The rows of a group lie close to one hidden flat surface of 10 dimensions, which passes through zero. Surfaces can cross.
In the rows, zero is written as 128.
Some rows, each with its group after it:
[ 89 130  65  99 158 150 190 129 125 151 163 160 109  99 123]  mero
[132  50  90  82  71  98  98 122  86 141 144 138 147 152  84]  vis
[156 176 103 151  90  92  95 147 120 154 144  59 171 149 126]  kob
[159  36 140 103  51 122 147 148  81 159 141 123 135 124 105]  fot
[110 110 128 131 151 106 140  96 115 126 150 172 180 132 134]  vis
[140 133 146  96  96 142 104 147 126 123 103 137  88  68 136]  fot
[140 159 119 163 163 149  87 121 133 145  89  52 126 159 123]  kob
[ 72  86 118 103 137 147 170  94  96  95  95 139 155 124 111]  Laf
[ 91 142 126 117 155  65 160  97 165 131 167 149 147 134 133]  dif
[153 121 144  74  87 124 114 144 111  97 101  97 112 176 114]  kob
[118 101 101 155 130 189 123 164 108 137 135 138  97 137 119]  dif
[112 143 150 160 119  90 135  83 150 151  48 162 177  93 158]  dem
[140 205 147  92  89 111 150 136 121  87  71 125 123 151 138]  Maro
[136 119  99  96 163 188 159 126 114  55 166 145 136 146 140]  dem
[161 102  96 136  79  93  72 197 113 163 158 122 113 104 148]  posut
[125 169 167 133 147 119 106 105 126 110  67 112 131 133 140]  kob
[156 175 118 106 148 133 139 106 162 106 118 161 131  75 137]  dem
[151 151 141  83  97  97 115 129 143  37 103 162 126 130 125]  dif
[ 73 147 115 131 129 129  84 122 176 171 206 177 123 107 168]  vis
[142 125 135 104 129 120  94 126 129  85  76 111 106 124 117]  vis
[194 130 144 125 144 113 118 165 122 115 146 168 122 203 195]  dem
[122  80 123  99 103 131 168 134  94 136 158 162 139 145 121]  kob
[126 128  65 169 148 126  69 127 160 133 140 105 143 196 115]  fot
[169 112 162 153 163 121  98  94 129 199 123 139 153 126 151]  fot
[130 133 130 145  91 203  70 130 185 188  93 159 107 125 197]  kob
[107 110 179 133 159 154 127 108 150 106 121 125 115 150 173]  mero
[ 79 138 139 104 141 146 137  96 132  96 120 119 134 116 134]  posut
[144 112 124 151 151 118  99 116 108 140 149 112 166 130 130]  fot
[123 122 116 137 120 128 107 147 150 112 135  88 111 128 122]  mero
[167 243 146 139 147 133 146 144 159 150 126 128 102 177 165]  posut
[ 94 130 124 178 162 133 158 118 157 113 118 140 124  87 119]  posut
[141  89 119  81 131 112 157  92 135 162 134 103 130  83  81]  fot
[142 142  90 122 128 141 140 140 141 118 178 139 157 125 160]  dem
[148 102  77 163 151 136  90 138 138 167 136 124 120  88 120]  Maro
[211 119 124 104 166 117 142 102 146 131  86 217 140  87 169]  dem
[160 143 143  99 120  82 123  92 152 136  93 117 151 104 124]  dif
[128 125 121 111 118 131 107 134 129 134 124 155 122 152 147]  vis
[ 60 173 126  96 198 122 124 108 105 113 133 126 105  83 119]  kob
[138 164 191  65 128 102 180 142 167  62 121 123  83 131 163]  Laf
[121 127 148 134 166 136  83  63 155 151  93 108 119 172  85]  fot
[101 128  85 135 133 104  88 135 168 157 159 108 113 106 109]  Maro
[115 211 138 172 127  97  41 124 152 149 109  68 138  94 120]  Laf
[118 141 140 120 103  89 108 124 136 149 114 108 126 109 123]  dem
[159 137 136 152 130 135 148 111 168 138  92 161 132 151 128]  posut
[196 129 161  96  94  96 155 112 146 166  81 132 121  92 125]  fot
[133 140 120  64 107 138 150 128  95 114 131 186 129 157 143]  mero
[165 111 130 141 107  90 221 133 118 162 120 174 165 103 154]  Maro
[ 72  99 116 107 125 166 139 101 110 125 138 145 138  55 118]  vis
[121  73 119 147  89 125 138 129 107 123 146  88 187  87 115]  vis
[133 104 138 103 123 161 159 121  97 123 126 161 151 143 165]  dif
[148 178 112 168 115 105 130 170 139 155 176 126 160 181 195]  Maro
[117 132 141 132 151 129 135 122 120  88 103 118 147 113 151]  vis
[111 176 119 124 138 131  95  97 124 150 101 108 144  95 131]  kob
[ 79 170 172 131 101  78 126 116 123 130 127 100 161 172 173]  dem
[135 155 119 145  71 122  87 126 130 128 172 145 163 108 113]  Laf
[136 131 126  93 132 123 147 140 115 117 108 141 112  93 139]  posut
[ 75  54 131 128 152 124 174  91  89  85 132 133 169 109  94]  posut
[131 109  89 138 110 115 157 150  93 187 163  92 150 120 125]  posut
[140  67 117 150 144 137  85 122 115 138  91 150 138 129 150]  mero
[102 130 152  75 103 149 141 117  91 128 166 158 115 129 111]  mero
[175 165 123 175 157 121  85 131 166 156 108 149 134 134 171]  Maro
[ 88 140  78 123  86 129 135 155  94 177 104 150 127 152 149]  vis
[ 47 178 137  70  99  90 150 104 139 128 194 105 157  84 157]  dem
[139  98 116 155 147 103  86 174  83 141 196 138 131 140 138]  posut
[113 149  96 135 134 145 126 133 102  77 140 126 134 167  99]  Laf
[177 153  54 141  94 107 141 150 190 143 102 150 123 132 126]  fot
[ 83 140 115 156 175 155 158 108 125 151 108 135 118  60 114]  vis
[115  61 137 168 153 127 109 151 108 213 129 134  78 139 106]  dem
[183  87  86 155 134 147  94 170 133 169 165 103 128  69 153]  Maro
[140 108 118 169  62  91 135 136 120 164 163 143 206 136 172]  vis
[136 114  98  93 126 169 128 153 129 119 144 151  90 143 134]  Laf
[148 100  80 117 111 135 151 134 122 109 141 156 156 210 140]  fot
[119  88 119  90  67 142  91 161 112 111 156  72 100 125  88]  Maro
[142  95  87 181 150 140 198 128 127 178 148 121 125  99  64]  posut
[139 124 121 123 121 106 140 127 136 124 142 121 141 136 131]  Maro
[136 109 113 182 153 100 141 169 142 161 163 146 109 129 134]  kob
[155 123 107 102  92 128 105 136 111 137 125  97 140 129 106]  kob
[109 128 129 133 153 156 127 109  80 152 185 139 157 167 122]  Laf
[107 162 110 108 157 140 161 119 134 138 131 111 124 122 137]  mero
[148 129 148  84  92 138 148 137 126 119 139 171 134 189 172]  Laf
[ 66 204 107 141 174 114 132 117 123  83  99 120 128 140 110]  dif
[138 140 143  96 113 119 126 139 118  83 143  86 115 150 108]  Laf
[113 144 150 105 141 122 131 111 130 100 135 111 140 115 137]  dif
[144 115  96 115 132 130 134 108 158 167 160 140 149 183 152]  fot
[169 135  74  84 153 101 163 135 145  28  46 150 136 175 147]  mero
[ 97 124 150 125 178 146 164 107 108 128 115 176 124 141 160]  kob
[ 91 118 113 132 137 145 135 110  79 112 100 123 138 160  77]  Maro
[ 89 114 113 185 113 105 143  80 107 140  82 142 218 100 123]  Laf
[147 137 103 142 167 119 157 146 105 152 132 116 102  81  93]  posut
[164  83 162 157 165 107 118 128 134  76 137 123 159 148 160]  vis
[118  69 117  75 113 154 149  99 107  93 103 142 146 118 106]  dem
[166 165 216 128 115 154 113  96 141 181 101 188 117 108 157]  mero
[138 149  76 180 123 148  39 134  89 187 115 117 156 160 101]  Laf
[143  85 131 126 137 130 155 135 111  72 135 173 117 135  96]  dif
[148 146 167 105  84  88 132 125 132 149 148  62 151 178 146]  dif
[165 164 113 149 180 158 146 143 111 127 102 131 135  57 175]  Maro
[140 185 129 155 120 133 204 138 165 129 125 135 124 158 129]  posut
[154 128 141 159 125 101 142 138 152 195 148 121 137 154 156]  dif
[102 126 109  91 167 109 139  84 175 127 136 155 123 122 129]  Maro
[178 100 127 145 107 155 121 149 108 123 104 133 140 126 124]  dif
[170 130 179  94 149 140 156 127 129 128 195 174 112 147 150]  Laf
[104 119 181 116 198 159 193  70 154  91 106 108 119 117 127]  mero
[192  99 144  85  97 129  88 144  97 114 106 151 141  98 163]  fot
[ 72 130 153 148 161 118 107  95  42 125 162 118 177 111  89]  mero
[ 91 161 124 102  58 147 117 127 157 133 129 125 131 135 158]  dem
[129 122 127 125 114  85 103 120 132 109 126  40 121 111  52]  dif
[108 127 155 151 136  72 119 144 137 144 130 194  90  60 136]  kob
[153 197 174 190 150 109 103 123 179 147  96 138 122 108 158]  mero

New rows. What belongs after each?
[ 83 187 115 132 136 148 125 141 122 123 114 115 107 168 136]  dif
[142  87 116 120 147 100 159 113 110  39  79 168 148 132  97]  mero
[113 185 147 155 144 110 139 133 169  76 132 149 104 112 130]  mero
[137  75 149 153 164  95  90  94 143 123 182  78 160 132  97]  Maro
[137 136  92  94 106 167  96 150 145  65 149 143 139 153 193]  dem
[ 76 129 156 202 131 112 154 138 116 153 151  97 137 150 104]  fot
[ 86 104 109 177 149 159 145 139 127 161 148 167 118 112 132]  fot
[161 104 140 175 133 137 117 135 107 146 153 132 159 180 156]  Maro
[139 137 143 152 126  77  82 170 135 175 152  87  86 133 115]  dem
[158 177 128 132  92 136 125 114 147 137 111 138 172 144 167]  kob
[ 91 109 130  90 125 153  90 120  85 108 139 152 112 108 103]  mero
[114 117  93 108 102 126 154 104 111 199  99  84 163  79 144]  posut
[134 120 147 185 154 143 128 115 164 123 104 124 121 127 126]  kob
[131 122 119 115  75 137 135 124 141 118 125  66 113 138  62]  posut
[104 142  88 113 115 161 111 157 144  84 137 152 104 171 143]  fot
[103 164 181 177 142 110 186 126  94  81 102 133 152 159 128]  fot
[106  94  73 112  96 214  92 154  89 121 117 166 124  79 159]  dif
[127 138 144 192 121 111 164 161  83  87 117 151 155 116 151]  fot
[159 114 129 187 113 107  83 160 112 118 110  94 134 179 122]  dem
[100  86  75 141 127 114  66 145  88 115 131 117 136 101  86]  mero
[129 100 119 101  84  68  86 121  84 157  77 107 146  85  80]  kob
[160 151 149 179  83 100  60 199  89 113 150 106 136  86 174]  fot
[102 170 115 109  75  88  57 151 129 175 133 108 122  75 131]  kob
[113 126 123 105 146 109 111 144  88 167 108 125 110 181 150]  kob
[ 91  82 141 128 123  84 144 123  91 113 150 127 145 102  82]  kob
[140 140 134  63 113 166 132 109  99 179 145 119 133 185 153]  posut
[143 113 105  88 146 155  95 109 114 103 113 129 130 171 120]  Maro
[ 73 132 154  95 108 119 106 136 113 117 141 119 112 131 136]  kob
[133  94  97 173  88 127 120 110 152 200 108  69 167 112  87]  posut
[157 176 140 112 184 111 131 136  74 125 135 113 129 127 133]  posut
[151  86 142  78  89 116  78 169 113  71 150  96 108 218 132]  vis
[116  91 103 101 100 136 113 134 111 138 132 132 120 129 105]  vis
[233 124 144 158  44  69 117 172 116 152 103 125 161 114 151]  fot
[177  98 140  95 125  89 163 116 102 114 126 136 162 149 129]  dem
[156 129 117 127 106 166 112 136 130 182  84 156 105 144 151]  dif
[114 100 124 100 145 155  99 114 116 144 105  83 120 122 122]  mero
[153 171 130 125 133  82 162 100 127 101  78 194 182 164 166]  dif
[111 125 152 165 168 114 150  83  46 161 152 183 196 126 125]  mero
[ 90 155 100 135 140 114 159 122  58 150 190 213 166 114 112]  mero
[ 99 176 174 124 174 132 209  87 127  57  45 171 112 132 103]  fot
[ 87  80  64  95 163 182  97 130 138  73 177 142 135  75 160]  dem
[140 158 175 172 107  78 156 112  82 154 172 136 181 125  86]  mero
[ 85 118 147 172 166  97 103 140 132  80 148 192 140  98 194]  posut
[ 69 131 107 139 154 141  88 133  88 123 165 162 143 147 166]  mero
[130 105 109 149 125 161  81 100 145 203  76 151 130  78 144]  kob
[132 136 121 147 143 128 137 129 110 121 181 124 145 137 112]  Laf
[105 114 151 135 120 152 124 127 104  95  87 136  95 116  85]  fot
[105 102 105  96 127 152 117 149 180  67 115  70  78 131 123]  mero
[136  78 115 187 147 167 102 158 142 184 156 122  86  80 100]  dif
[164 163 136 109 129 115 111 167 125 105 119 143  93 120 141]  posut
[127 161  75 120 170 126 156 131  83  97 111  89 149 109 107]  Maro
[ 98 148 129 114  70 136 100  96 117 144 128  99 185 100 128]  kob
[127 174 172 153 161  69 168 124 152  78 156  87 137 109 116]  Laf
[ 93 142 114 118  44 136  79 147 147 120 127  97 133 149 150]  dem
[148 172  63 135 137  82  94 145 126  97  84 144 136  95  96]  mero
[127 167 181 174 106  98 192 131 130 149 118 125 133 169 137]  fot
[154 186 135 168 170 155 104 136 154  75  84 190 121  72 158]  dif
[144 147 130 156 119  94 109 138 136 128 127  94 158 110 133]  dif
[111 147 130 143 117 107 133 108 131 110 112  51 147 105  71]  posut
[ 56  49 139 121 135 134  97  68 115  98 119 129 171  99 118]  posut
[ 94 186 158 153 129 106 162 124 136 103 126  93 122 153 104]  fot
[128 123 133 104 126 114 102  99  55 149 116  67 172 129  87]  mero
[155 101 144 134  97 128 112 130 104 165 131 160 148 134 137]  mero
[131 119 127 120  92  92 153 163 101 129 186 131 139 182 142]  kob
[ 84 161  91 165 169 126  79 134 102 140 148 211 132  76 131]  mero
[ 79 150 165 163 138 158 108 145  87  53 111 142 112 147 139]  fot
[210  81 141 210 150 158 152 169 143 158 139 181  87 157 105]  dif
[147 134 132 150 166 137 238 102 171 159 128 147 119  91 104]  mero
[146 160 133 108 145 121 205 120  81 135  88 128 126 202  93]  vis
[105 142 114 128 157 123 191 116 129 127 146 138 141 122 131]  fot
[121 111 153  91 112 158  48 122 106 142 117 115 121 124 147]  mero
[135  85  83 127 125 127 137 143 138 127 120 120 122 123 120]  mero
[116 175 152 122 103 113 171 114 107 110 114 152 193 146 179]  vis
[ 87  47 115 175 219 125  89 156  88 140 181  96 100 124 103]  dem
[ 95  93  83 103 132 166 166 146 159 143 159 133  78  89 107]  mero
[176 129 179 134  80 121 200 124 133 154 154 194 139 145 129]  mero
[106 213 130 135 160 160 165 128 146 120 172 137 120 133 147]  dem
[136 141 115 114 169 148 126 134 130 140  87 164  78 162 132]  vis
[ 75 125 217 111 138 154  88 117  92 144 151 104  95 128 143]  fot
[154 139 139 113 148  90 140  86 158 154  97  93 136 125  84]  fot
[156  82 163  74  67 125 173 129 104 168 125 135 123 130 127]  fot
[100  99 146  73  92 115  69 128 126 127  92 134 112 133 164]  dem
[ 90 123 103 107 149 102 105 124  77  25 105 141 156 145 110]  mero
[ 32 114  54 137 133 178 137 107 134 104  59 165 129 102 140]  Laf
[123 211 166 121  95 104 115 138 137  82 153 186 107 127 126]  mero
[108 143 161 203 134 101 133 130 124 165 143  90 140 144 111]  fot
[168 134 111 137 139 123 161  94 142 125 110 178 166  74 114]  kob
[100 158 129  99  98 146 129 134 159 165 160 158 109 120 173]  dem
[129 222 106 121 159 117 113 117 143 153  92 103 109  66 104]  mero
[127  52  93  82  94 149 109 140 105 152 127 151 111 139  97]  vis
[157 124 139 200 155  90 119 130 175 108  93 126 132 100 118]  mero
[ 64  90 190 182 145 183 123  91 137 155  76 161 139 124 186]  kob
[164 134 115 169  71 111  89 133 157 166  71 109 134 100  90]  dem
[168  88 115 149  92 109 159 146 128 155 140  93 154 163 128]  mero
[117 111 166  99 133 128 100 174  90 140 149  89  36 172  82]  dem
[ 78 134 145 147 137 114 127 128 112 126 141 128 149 173 169]  dem
[109 108 146 104 193 169 156  83  89 106 152 121 125 179  70]  posut
[114  98  97 154 154 121 168 144 158  90 131 127 132 147 141]  mero
[143  99 122 104  47 138 167 164 125 143 196 189 117 160 131]  mero
[ 69 123 133 140 117 148  95 111 142 128  79 129 129 121 138]  dem
[143 145 145 152 157 101 126 107 140 135 111  91 137  98 108]  dif
[ 97 169  81  98 171 115 104 152  98 157 164  82 105 154 118]  kob
[122 108 130 155  69 112  79 154 142 166 129 112 115 115 142]  kob
[100 109 171 129 145 142  78 113  94 135 136  52 160 175 166]  mero
[105 153 137  91 167 104 118 101 145 132 187 143 100 175  83]  vis
[117 153  75  97 153 131 125 146 161  79  96  94 105 159 164]  mero
[143 107 179  50  97 169 102  98  82 130 100 164 131 150 147]  mero
[117  92 121  98 151 138 175 107  99 114 126  77 159 178 136]  mero
[113 145 140 119 104 131  94 132 125 134 119 101 117 158 151]  kob
[142 114 151  84 185 162 176 113  88 126 127 162 130 193 155]  Laf
[138 132 165 107  87  80  84 111 144 163  50 112 103  86  93]  dem
[131 209 155 115 213 137 146 156 113  81 158 154  58 124 132]  posut
[ 75 115 153  98 139 135 165  92  69 117 171 162 131  79  52]  mero
[142  42 103 160  79 108 154 132 103 200 147 129 168 129  99]  dem
[160 103 119 111  63 108 134 146 108 153 129 150 159 149 140]  kob
[ 97  84 129 131 116 131  77 122 119 134 163 124 151 157 138]  posut
[221 112 121 151 125  74 116 134 140 159  73 164 145 172 127]  vis
